The same things were measured in two ways. Each way mixes the same 8 hidden numbers, adds some noise and spreads widely along 4 directions of its own, which tell nothing about the thing.
Some things both ways: the first way, then the second way.
[ 19.4  -4.2  -5.3 -25.3  11.7  14.6 -16.5  18.3   5.2  12.7   2.7  16.3
 -25.2  20.1]
[  9.2 -27.4 -14.4  24.0  -4.9   2.9   9.6 -26.1 -10.4  14.4  12.1   0.1
  -2.9 -12.1]

[ 28.6  -6.0   2.0 -64.8  20.6  33.2 -11.8  35.7   6.0 -39.3   7.1   5.8
 -17.4  43.0]
[  4.9  -0.1  -6.0  -3.1 -26.9  21.2  -7.7  21.0 -29.0  25.1 -36.2  24.7
  -0.1 -45.3]

[ 24.6   3.8  -3.3   3.7 -18.1 -11.4 -45.4  12.3 -17.6   3.2  -7.9  -1.9
   8.1  16.5]
[  7.2 -14.9 -30.7   8.9  14.3  -0.7  11.3 -60.9  12.5  13.3   6.9   5.3
 -12.1 -40.9]

[ -4.2 -31.1 -29.1  24.4   2.6  10.4  11.1  16.6 -18.0  -1.5  -5.8   8.9
 -56.5 -25.3]
[-19.1 -16.5  40.3 -19.4  -2.2  -8.7   0.0 -35.5  12.6 -10.0   2.7 -31.7
 -27.5  -7.5]

[ 22.3  -4.8   5.4  -9.3  24.7 -16.2  11.6 -12.2  -3.3 -29.0  -1.6  -5.2
 -18.5  10.8]
[ -0.7  -2.6   3.9   9.3  -6.5   6.5  -8.3 -14.5   0.2  25.6  -4.7  14.8
 -17.1 -10.9]

[-10.5 -11.6 -15.4   9.5  13.2 -38.4   4.6  -0.1 -24.3 -25.6   9.2  -3.6
 -10.0 -19.6]
[  4.9   2.5   3.4 -15.8   7.2  -5.5  23.2 -15.5 -20.5   2.0  16.6 -15.6
  15.7 -52.4]

[-18.3  -5.0  -2.3  28.0 -29.9  -1.9 -14.4   9.8 -30.5  -5.8 -44.0 -30.0
  -6.1 -29.8]
[-10.2  -1.4  13.7  -4.2  18.2 -12.9   5.5 -31.9   1.2  -5.0  12.6  -6.5
 -26.9 -37.2]

[ 15.4   6.0  16.2  -6.5  41.7 -15.1  13.5  -5.2  11.6  -5.1  31.5  23.9
 -22.4  -6.4]
[ 20.7  12.3  17.2  14.2   1.3 -15.9  11.9  16.5  -8.4   5.0  43.1 -24.4
  41.7 -25.0]

[  6.4 -14.0 -15.3 -32.6  34.2  -3.9   0.0  26.0  -2.7   9.4   9.8  20.5
 -27.4  -2.9]
[ 24.9 -18.8 -10.1  16.8   5.3  11.3  -6.2  21.1 -16.3   8.2  24.1 -23.8
  19.7  -9.6]

[ -1.4  -7.4   6.5  -1.1 -11.7 -20.1   4.7  -5.8  -7.2  -2.3 -11.6  -1.6
   5.5 -11.0]
[ -2.2   3.7  -6.4  14.5   8.6 -12.9  32.9 -22.1  -8.8  10.8  28.5   4.4
  -2.4 -30.5]

[ -0.1 -17.0  -4.0  -7.5  -6.1 -30.5  -1.7  21.9 -27.6 -18.6 -11.6  -3.2
  -7.1  -3.0]
[ 19.1 -13.8 -16.6  14.0 -14.6  30.8  -7.4   3.1   2.8  31.4  -0.7  -5.0
  27.1  -1.5]

[ 15.9 -10.8   2.6 -22.4  35.8 -10.2  22.4  11.5  17.6 -21.4 -11.5 -19.0
 -19.2  11.1]
[ -6.1  12.0  -0.9   8.3  12.7   7.5 -15.3  11.8 -16.8  -9.0  11.2   5.7
  -9.7 -47.2]

[-21.8  19.8 -19.9   4.1  -8.9   3.9 -62.2  20.7   8.5  37.1  -1.6 -18.3
  -5.3  20.4]
[-22.1  12.2  18.4 -15.8   7.9  25.7  -7.4   4.1 -16.0 -18.9  27.1 -24.3
  39.8 -13.3]

[  0.9   9.1  25.6 -27.6 -18.0 -13.3 -29.9  -0.9 -26.0  -7.2 -23.3  -4.7
  25.0  10.6]
[  5.2   5.5 -12.2  23.3 -13.0  -5.4   9.9  -7.1 -22.0  21.7   0.2  30.4
  -1.1 -40.7]

[ -4.8  14.1   0.8  10.2   5.4 -40.7 -15.7   6.2 -28.9   8.3 -17.0 -10.1
  -2.2 -16.9]
[  0.0  11.6  17.1   3.0  17.8  -1.7 -10.9 -12.9 -17.5 -11.2  28.6 -10.0
  24.0 -38.7]

[ 24.3 -13.9   9.5 -22.7  27.3 -31.6  14.3  -3.6 -14.2  -6.1   7.6  26.0
  -8.8  -4.2]
[ 14.9  -0.2 -16.9  22.8   3.6 -20.8  20.4 -18.8 -19.4   8.2  21.7   8.4
   8.8 -45.4]

[ 10.8  21.9  20.8  -7.9  -0.4   1.3 -33.8  -8.2  13.7 -19.2  -0.5 -22.3
  13.1  33.8]
[-10.7  25.3   6.5  -2.7  -6.5  18.2  -8.3   9.3   0.8  20.2   3.2  15.7
  11.8 -23.0]

[  8.0  -7.0   4.6 -37.1  30.3 -13.6 -22.2   2.2  -3.1 -15.3  21.1  10.8
  -3.7  28.3]
[ 11.2   4.2  -5.1   5.3 -14.4   8.0  -3.5  19.9 -26.6   2.9   3.6  -7.2
  37.2 -37.6]

[  7.6  12.3   0.4 -19.8  19.8  31.5 -39.7  26.8   6.1  15.2  -2.4  -0.4
 -24.2  17.5]
[  9.3  -3.9  -9.1   8.0  -7.9  18.0  -5.3   5.6 -15.7  20.4   4.4   0.8
  -2.9 -24.4]

[ 22.3  17.0  14.9 -36.0  30.4 -30.2  22.7  12.9   9.7  -6.7  -6.5   0.1
  -1.1   4.2]
[ 13.9  17.8 -17.8  29.0   7.2   8.4  15.2  12.5 -40.0  21.9  26.5  29.8
  34.6 -37.1]

[  0.8  14.3 -31.7 -15.8  -9.8   6.9 -44.8   8.7  -0.4  -1.0 -11.2 -26.4
  13.2  16.3]
[  0.4 -11.2  -7.3 -16.0  35.0  20.6 -14.3  -4.4  -3.0  16.5  12.9 -10.8
 -14.7   3.7]

Other things, the second way, with their names:
K_331: [ 20.4 -24.3 -15.7  32.0  -8.4  -2.6  -3.1 -34.0  17.5  17.5   6.8  -1.2
  -1.8 -17.3]
K_781: [ 15.3 -13.8   1.3  12.9  16.0  -0.5  -3.0  -7.8  -9.8  -1.3  21.9 -15.9
  18.9 -19.8]
K_637: [ 13.2  -8.7  14.5   5.2  16.2 -18.9 -24.4 -17.1  28.4   1.0  19.0 -27.8
  -5.2  -2.8]
K_405: [ -9.1  -3.2 -25.8  29.1  -8.8   7.0  14.0  -7.3 -35.8   9.5   1.0  43.0
   7.4 -22.0]
K_702: [ 10.9   2.7  -9.8 -19.1  21.2  11.2  -6.2   6.4  -5.4  43.4  -6.7  14.6
 -14.6  -6.6]
K_855: [  0.3  15.2  24.1 -18.8 -13.5  -6.8   9.1   6.6 -11.8  28.4 -17.8  11.5
 -15.8 -39.5]
K_355: [ 11.8  -1.8 -18.3   0.2  -7.5  22.4  -5.1 -21.6 -12.4  29.7 -12.7  16.4
   8.4 -36.6]
K_966: [  7.9 -12.7 -32.1  31.9  -1.7  10.6  36.6 -20.2   2.6  41.5  32.3  17.7
  -2.9   4.3]
K_571: [ -6.3  -0.7  -0.4  16.7 -14.6  33.1 -16.7  28.4   5.1  16.3   5.4  -6.0
 -22.9 -15.6]
K_590: [ -6.9  -5.6  23.5  -0.1   6.3   7.5 -16.2   7.5  24.2  -7.7  29.5 -40.5
   5.9  15.6]
K_481: [ 20.0  -9.2 -11.6  16.9   1.3 -11.0   1.6  11.2   9.5   6.1  21.5 -24.5
   5.3 -22.7]
K_316: [ 14.9  -5.4 -21.9   4.7 -10.0  14.8   5.9  -9.6 -10.6  21.1   1.9   1.3
  27.1 -30.1]
K_846: [-18.5   8.3  30.1  -2.2  -1.3  -2.2  -0.8   2.3 -26.3  -6.1  10.0   3.1
  -2.7 -23.8]
K_489: [-16.6  14.5   2.0  -4.3  -9.3  10.8  13.1   7.7   6.5  16.5  12.1  -1.3
  -1.6 -10.5]
K_369: [ -1.5  -5.4  12.5   9.6  -3.4  18.7 -16.0  39.5 -10.1  -2.7  18.5 -22.8
  12.4   6.2]
K_955: [-23.5  13.5   8.3  -7.7  11.9  -3.0  -3.0  12.8   1.3 -22.8  17.9 -21.2
 -23.4 -42.7]
K_490: [ -2.2  -2.9   1.0   1.3 -21.9  20.3 -13.6  27.2  -2.0  19.8 -11.8  -3.5
 -17.3 -10.1]
K_189: [ 15.0 -12.3  -9.7  17.4   7.6   8.8 -11.8   7.1   4.0  12.9  24.1 -17.6
   6.1   0.3]
K_878: [ 19.9 -16.9  -8.8  56.6 -39.3   1.6  -8.1 -10.5  -2.0   5.2   6.3   4.0
  25.3 -23.1]
K_645: [  8.7  -8.2  10.3  21.5  -4.2 -24.1   0.8   7.6 -22.7  15.9   5.5  14.6
 -39.6 -21.7]
K_181: [-11.4   5.8 -11.5   0.5 -12.0  27.9  25.6  17.1 -17.0   1.3  29.5 -19.7
  36.4 -18.1]
K_744: [ -6.9  -2.5  25.8 -11.6 -12.6 -14.5  14.9 -11.1   7.6  -0.2   1.4 -25.9
 -21.8 -43.0]
K_359: [ -3.5   3.1   6.0   4.8   6.1  16.6 -13.4  16.9   6.1   1.2  20.2 -19.2
  18.8  -4.7]
K_334: [-12.5  -4.2  16.0  11.7 -12.7   9.4  14.3  -6.3 -17.4  12.9   8.9   5.7
 -29.9 -21.1]
K_922: [ 18.7  -0.4  -4.8  26.5  -7.5   4.2 -22.5  18.6 -18.0  -4.3  20.5  -9.3
  54.5 -14.0]
K_723: [-18.7   9.8  22.9   9.3 -12.6   0.8  21.1 -10.3   1.4  30.0   8.9  17.6
 -25.3  -5.4]
K_741: [-31.5  11.3   6.9  14.1 -22.6  21.9   6.6  -1.6  -2.0   3.9  17.4   7.7
   8.1   3.9]
K_566: [-14.6 -24.9  19.7  32.3 -22.9  22.6 -46.4   7.2  24.6 -32.4  10.5 -42.4
  -3.3   9.0]
K_746: [ 24.1 -15.6   1.3  15.2  -1.8 -14.3  -6.2  13.5  -8.4  -4.7  21.2 -30.0
  36.8 -14.1]
K_665: [-31.6   6.1  15.6  19.9 -16.2  23.1  11.3 -19.6  -9.3 -10.6  25.6  -2.3
 -10.6 -29.3]
K_305: [ 13.2 -10.8 -21.4  29.1 -16.5  17.1  15.1   3.1  -5.8  49.6   7.6  22.9
  -5.0   7.3]
K_573: [ 13.4 -27.3 -14.5  28.4  -6.4  12.2   3.0   8.6 -13.4  13.9   9.0  -2.9
 -13.5  -9.4]
K_892: [ -3.5  -2.8 -20.0  14.8 -11.7  34.1   2.2   0.7  -8.5  33.4   3.1  23.5
  10.0   3.2]
K_425: [ 13.2   1.0 -12.9  34.1  -6.7   2.2 -26.3   9.7  10.0   7.0  21.2  -6.7
  12.5 -10.0]
K_541: [ 19.0 -26.5 -32.7  21.4   8.3  -1.2  -5.7 -54.4  12.2  10.9   6.1   0.0
   7.4 -21.5]
K_285: [-25.5  15.5  17.1  -0.7 -18.4  36.4 -34.5  28.8   2.4  -5.0  -0.2 -10.1
   2.7  -8.5]
K_868: [ -8.8   9.0  16.1  -2.3   8.6  -2.8 -16.3  12.7 -14.3 -26.5  13.1 -19.3
  -7.8 -50.2]
K_754: [ -0.9 -10.0  -6.7  27.0  -0.1   0.4  -4.2 -28.4   7.8  -7.9  22.1  -5.1
  17.7 -12.1]
K_442: [  2.8   4.9 -38.9  24.3  15.8  15.2   4.3 -15.2 -18.0  30.2  13.4  41.8
 -16.0 -30.6]
K_920: [ -6.0  -0.9  11.4 -16.0  16.9  15.7  -4.4 -34.3   1.3   0.3   0.1  -8.3
  -9.6 -49.7]
K_941: [ 25.6 -28.8 -25.9  33.7   7.8  22.2  -2.9  -3.7 -13.9  30.4  10.7  11.4
   3.3  -0.5]
K_342: [ -8.3  12.6  30.2  -6.9   8.6 -13.7  -2.7  10.1 -30.1  -2.5  10.5   1.0
 -11.8 -33.8]
K_86: [-17.7  -6.2   3.2  21.1 -27.1  34.0   6.0   7.5   7.7  23.9   5.7   5.6
 -23.2   2.8]
K_378: [ -1.8   5.0  15.5   2.8  10.1  18.8  -2.7  23.4  -9.7  26.3  21.1  -0.5
 -12.6   1.5]
K_822: [  8.8 -24.9 -38.2  27.7   9.1  21.8  45.7 -18.1  -5.9  28.9  35.3   1.3
  -5.4 -10.3]
K_121: [ 13.1  -5.3  26.8 -19.6 -10.3 -10.8  11.9  -1.4  17.7  23.7  -0.9 -34.5
 -17.7 -33.2]
K_136: [  6.2   5.0  12.0  26.0 -18.6 -24.2  -0.9  -5.4   5.1  -8.2   6.9  -4.8
  11.8 -38.5]
K_562: [  2.3 -16.2 -11.9  -2.3  25.2  -2.8 -21.5 -11.6  23.5  -6.4  20.6 -31.4
 -20.1  -5.5]
K_90: [-12.4  18.5  -7.5  -1.8  11.5  16.0   0.2   4.3 -24.5   2.5  15.4  13.5
  20.3 -29.2]
K_508: [  0.3   2.9  30.7   6.4  -1.0 -21.4 -19.8   3.0 -14.3 -26.5  18.9 -24.5
  19.8 -26.4]
K_921: [ -5.2   7.9   4.7  11.2 -43.9  38.1 -10.2  26.8  11.5  13.9  -7.3 -11.0
  27.2 -19.5]
K_445: [  2.8  -4.5  13.0  26.7  -1.4   5.4   8.4   3.3  13.5   2.6  30.2 -22.1
   7.0 -10.7]
K_561: [ -3.3 -21.0  16.6  37.7  -9.8   3.6 -17.9   4.1   5.7 -10.5  30.0 -26.4
  -8.4   6.9]
K_836: [-10.5  17.2  10.7   1.9  14.2  -1.1  -5.3   2.8   5.5   5.2  15.3   1.6
 -13.6 -27.4]
K_413: [ 13.5 -11.7   7.1  15.2   0.9  -9.5  -3.8  10.1  14.9  -0.9  20.0 -30.9
  -2.2 -15.8]
K_730: [ 23.0 -23.9 -17.4  20.4  19.7   1.0   8.3 -10.0 -10.9  20.5  28.9  -3.6
   9.0   1.1]
K_728: [  9.7  12.9  12.4 -11.4 -17.4  -1.0   7.1   9.3 -17.8  39.6 -17.6  23.9
   6.5 -29.5]
K_751: [ 30.9 -14.7  -0.6  18.6 -29.3  -6.9  36.2  11.8 -39.8  26.8   9.7  -5.3
  18.3 -42.1]
K_332: [ -8.6   7.8  22.3  12.6  -3.3   0.9   3.3 -12.6 -18.3  -8.8  16.8  -2.3
   6.6 -42.7]
K_998: [ -4.0  18.9  -4.3  16.3 -33.3  11.0  55.1   3.3 -23.4  36.6  16.9  22.2
  37.1 -28.1]
K_894: [ 30.8 -25.4 -36.4  31.9  12.9  13.2  -6.0   0.4  13.0  20.6  23.8 -15.8
  -3.4 -17.6]
K_957: [ 18.8 -11.3  22.8  -7.8 -10.9  -2.3  -4.8  26.5  -0.3   6.2  11.2 -44.6
  31.0  -0.1]
K_582: [-13.2  14.0  31.0 -12.7 -13.6   6.0 -12.7  21.8  -3.6  -4.0   9.2 -19.8
  27.9   0.6]
K_335: [ 14.1  -9.5 -17.0  46.0   1.8 -13.7  11.5 -16.5  -6.3   7.1  28.1   8.6
  -5.0 -33.8]
K_435: [ -6.8   7.6   7.0 -16.7  -3.4  12.9   6.9  11.6  -1.2  20.7   3.8  -6.1
  -4.9 -11.1]
K_528: [ -8.7   3.9  21.5 -15.8  -2.0   5.2 -12.3  -5.6   6.5  15.3  -7.5  -1.2
   5.1   1.8]
K_806: [  4.5   8.8  22.9  -3.4  27.5 -15.0 -30.4  22.8  10.8   9.9  16.9 -10.5
 -16.0   6.7]

Some of these things the first way, each followed by its name:
[ -4.0   8.1  -9.0 -25.0 -32.7  -7.4 -28.7  19.9 -24.9  10.5 -23.0   0.2
  21.6  -7.0]
K_730
[ 17.1 -22.3  -4.4 -21.7   2.1 -15.5   7.8  25.1 -21.7  13.0 -14.1  24.4
  -7.5 -23.0]
K_836
[ 16.7  -9.1   6.1  -6.3  48.6  11.6  -3.4  -2.1  10.1   9.6  10.0  13.5
 -46.6   8.7]
K_508
[-10.9  -1.9  32.6   4.5 -12.2 -30.2   7.4 -13.5 -13.6 -16.9 -32.0 -24.3
  11.9  -6.2]
K_335
[ -5.1 -18.7 -11.3  -1.2  21.4  -8.0  13.4  44.6   0.3  55.0 -10.8  25.4
 -57.4 -19.9]
K_665
[-11.9 -28.5  -8.9 -12.9  35.5  -4.7  34.5   4.8  21.2 -17.4  -4.3 -16.4
 -37.4   2.2]
K_369
[-13.5  -2.9   1.6   2.7 -28.2  -7.8 -49.6  22.6 -37.0   4.5 -23.0 -10.1
   6.5  -2.6]
K_316
[  9.1  16.9  -2.6 -37.0 -20.1  18.9 -21.8  46.7  -4.4   6.5 -31.9  -9.3
   0.1  11.5]
K_941
[-21.1 -21.6  -6.9  -8.6  -4.6  -4.3 -18.5  25.3 -26.8   9.4 -28.1  -7.7
  -8.9 -18.8]
K_868
[  5.6  19.8   6.7   7.5   4.6 -15.1 -32.2   1.2 -14.5 -37.2 -11.5 -36.0
  -1.2  21.6]
K_355
[ -9.6  11.8  -6.9 -31.9 -33.1  -6.9 -20.3   9.2  19.9  -5.3   3.8  -9.7
  33.7  25.1]
K_822
[  4.1 -17.9  14.4 -12.3  31.7  17.3  34.6  -7.1  -6.0 -18.0 -30.8  -7.4
 -37.8 -24.4]
K_645
[  2.7 -17.8 -10.7 -23.9  -7.6  -3.0 -19.3  33.1  -8.4  22.9  -5.9  17.4
  -5.6  -0.4]
K_359
[ -5.1  -2.8 -16.0  -4.0 -17.1 -43.2  -6.0 -12.4 -49.5 -45.8 -29.0 -29.5
  30.9 -22.4]
K_702
[  6.4  -6.6   5.8 -32.1  26.9  24.1 -11.1  22.8  26.4  -3.4   7.7  -1.0
 -23.7  28.0]
K_571
[ -2.3  26.1   3.0 -25.3  -4.9 -12.6 -51.0  -6.6  10.2   3.6  -4.6 -25.4
  30.9  37.7]
K_90
[ 23.2   1.8   2.4 -18.2   5.4  21.8 -20.7  -1.9  -3.9   1.6 -13.2   4.0
   1.0  -1.7]
K_806
[ 17.1  13.2  20.2 -37.6  11.2   6.8  -3.4   9.5  30.5   0.3  36.4  32.1
  -5.5  29.3]
K_998
[-19.1   1.7  10.2 -25.3 -24.9  17.2 -34.6  12.3   8.2   9.4  -7.6  -4.4
   6.3  25.2]
K_86
[  7.6 -36.0 -13.7 -29.7  25.2   4.0  -3.1  10.0  13.3   7.8  14.2  17.9
 -15.0  11.1]
K_955
[-14.6 -12.5   7.1 -12.3 -33.4  -4.8  -7.8  23.7 -33.8  11.7 -44.8  -2.9
   2.4 -25.4]
K_305
[-14.8  -8.6  17.2  24.7 -35.0 -20.2 -24.1   0.0 -16.8   7.1 -42.0 -29.9
   3.8   3.1]
K_754
[-16.2  -5.4  16.3  -5.3  10.7  -4.7   1.8 -16.7  15.6  -5.6  -4.4 -15.4
 -16.9  19.8]
K_561
[-21.7   6.9   5.4   2.2 -11.3  17.8 -58.2  -9.1  -1.3  12.7   0.1 -10.8
  -0.8  20.7]
K_582
[-14.5 -13.2  -8.3   2.8 -26.2  -0.5 -35.6  11.1 -13.5  24.0  -5.1   8.0
   0.1  -2.6]
K_590
[ 12.7 -22.8  -5.0  -7.4  41.7 -34.7  23.5 -11.1   1.2 -17.2   9.9   2.8
 -21.5  -0.6]
K_189
[-23.5  -7.4   4.2  -8.2  -0.7   5.0 -41.6   9.0   3.2   9.2 -16.9 -25.9
  -5.9  26.7]
K_285
[-16.2 -15.1   3.5   5.8 -40.0 -24.4  -2.0  11.7 -26.3  24.2 -39.8  -1.4
  11.3 -31.5]
K_966
[ -8.8 -20.5 -10.8  17.7  -7.3  -9.5 -38.4 -20.4 -12.4  -3.4 -15.3 -26.1
   8.7   6.4]
K_562
[ -7.3  -7.4  22.1 -17.7  -7.8  20.4 -40.1  29.0   9.5  -3.7  10.2   2.0
 -11.1  36.1]
K_921
[  4.8  16.1  14.0 -22.8 -24.4  22.0 -22.3   9.4  -2.1  10.4  -5.3  15.9
   3.9   2.8]
K_723
[  6.9 -23.9  -0.7 -14.5  19.6  -4.6   5.6   8.2  22.3  29.7   3.5  16.7
 -34.0  18.0]
K_741
[-13.4 -10.2   8.3 -34.4   4.2  -2.4 -33.2 -23.9  -0.9 -36.6  11.4 -15.5
  18.9  40.2]
K_490
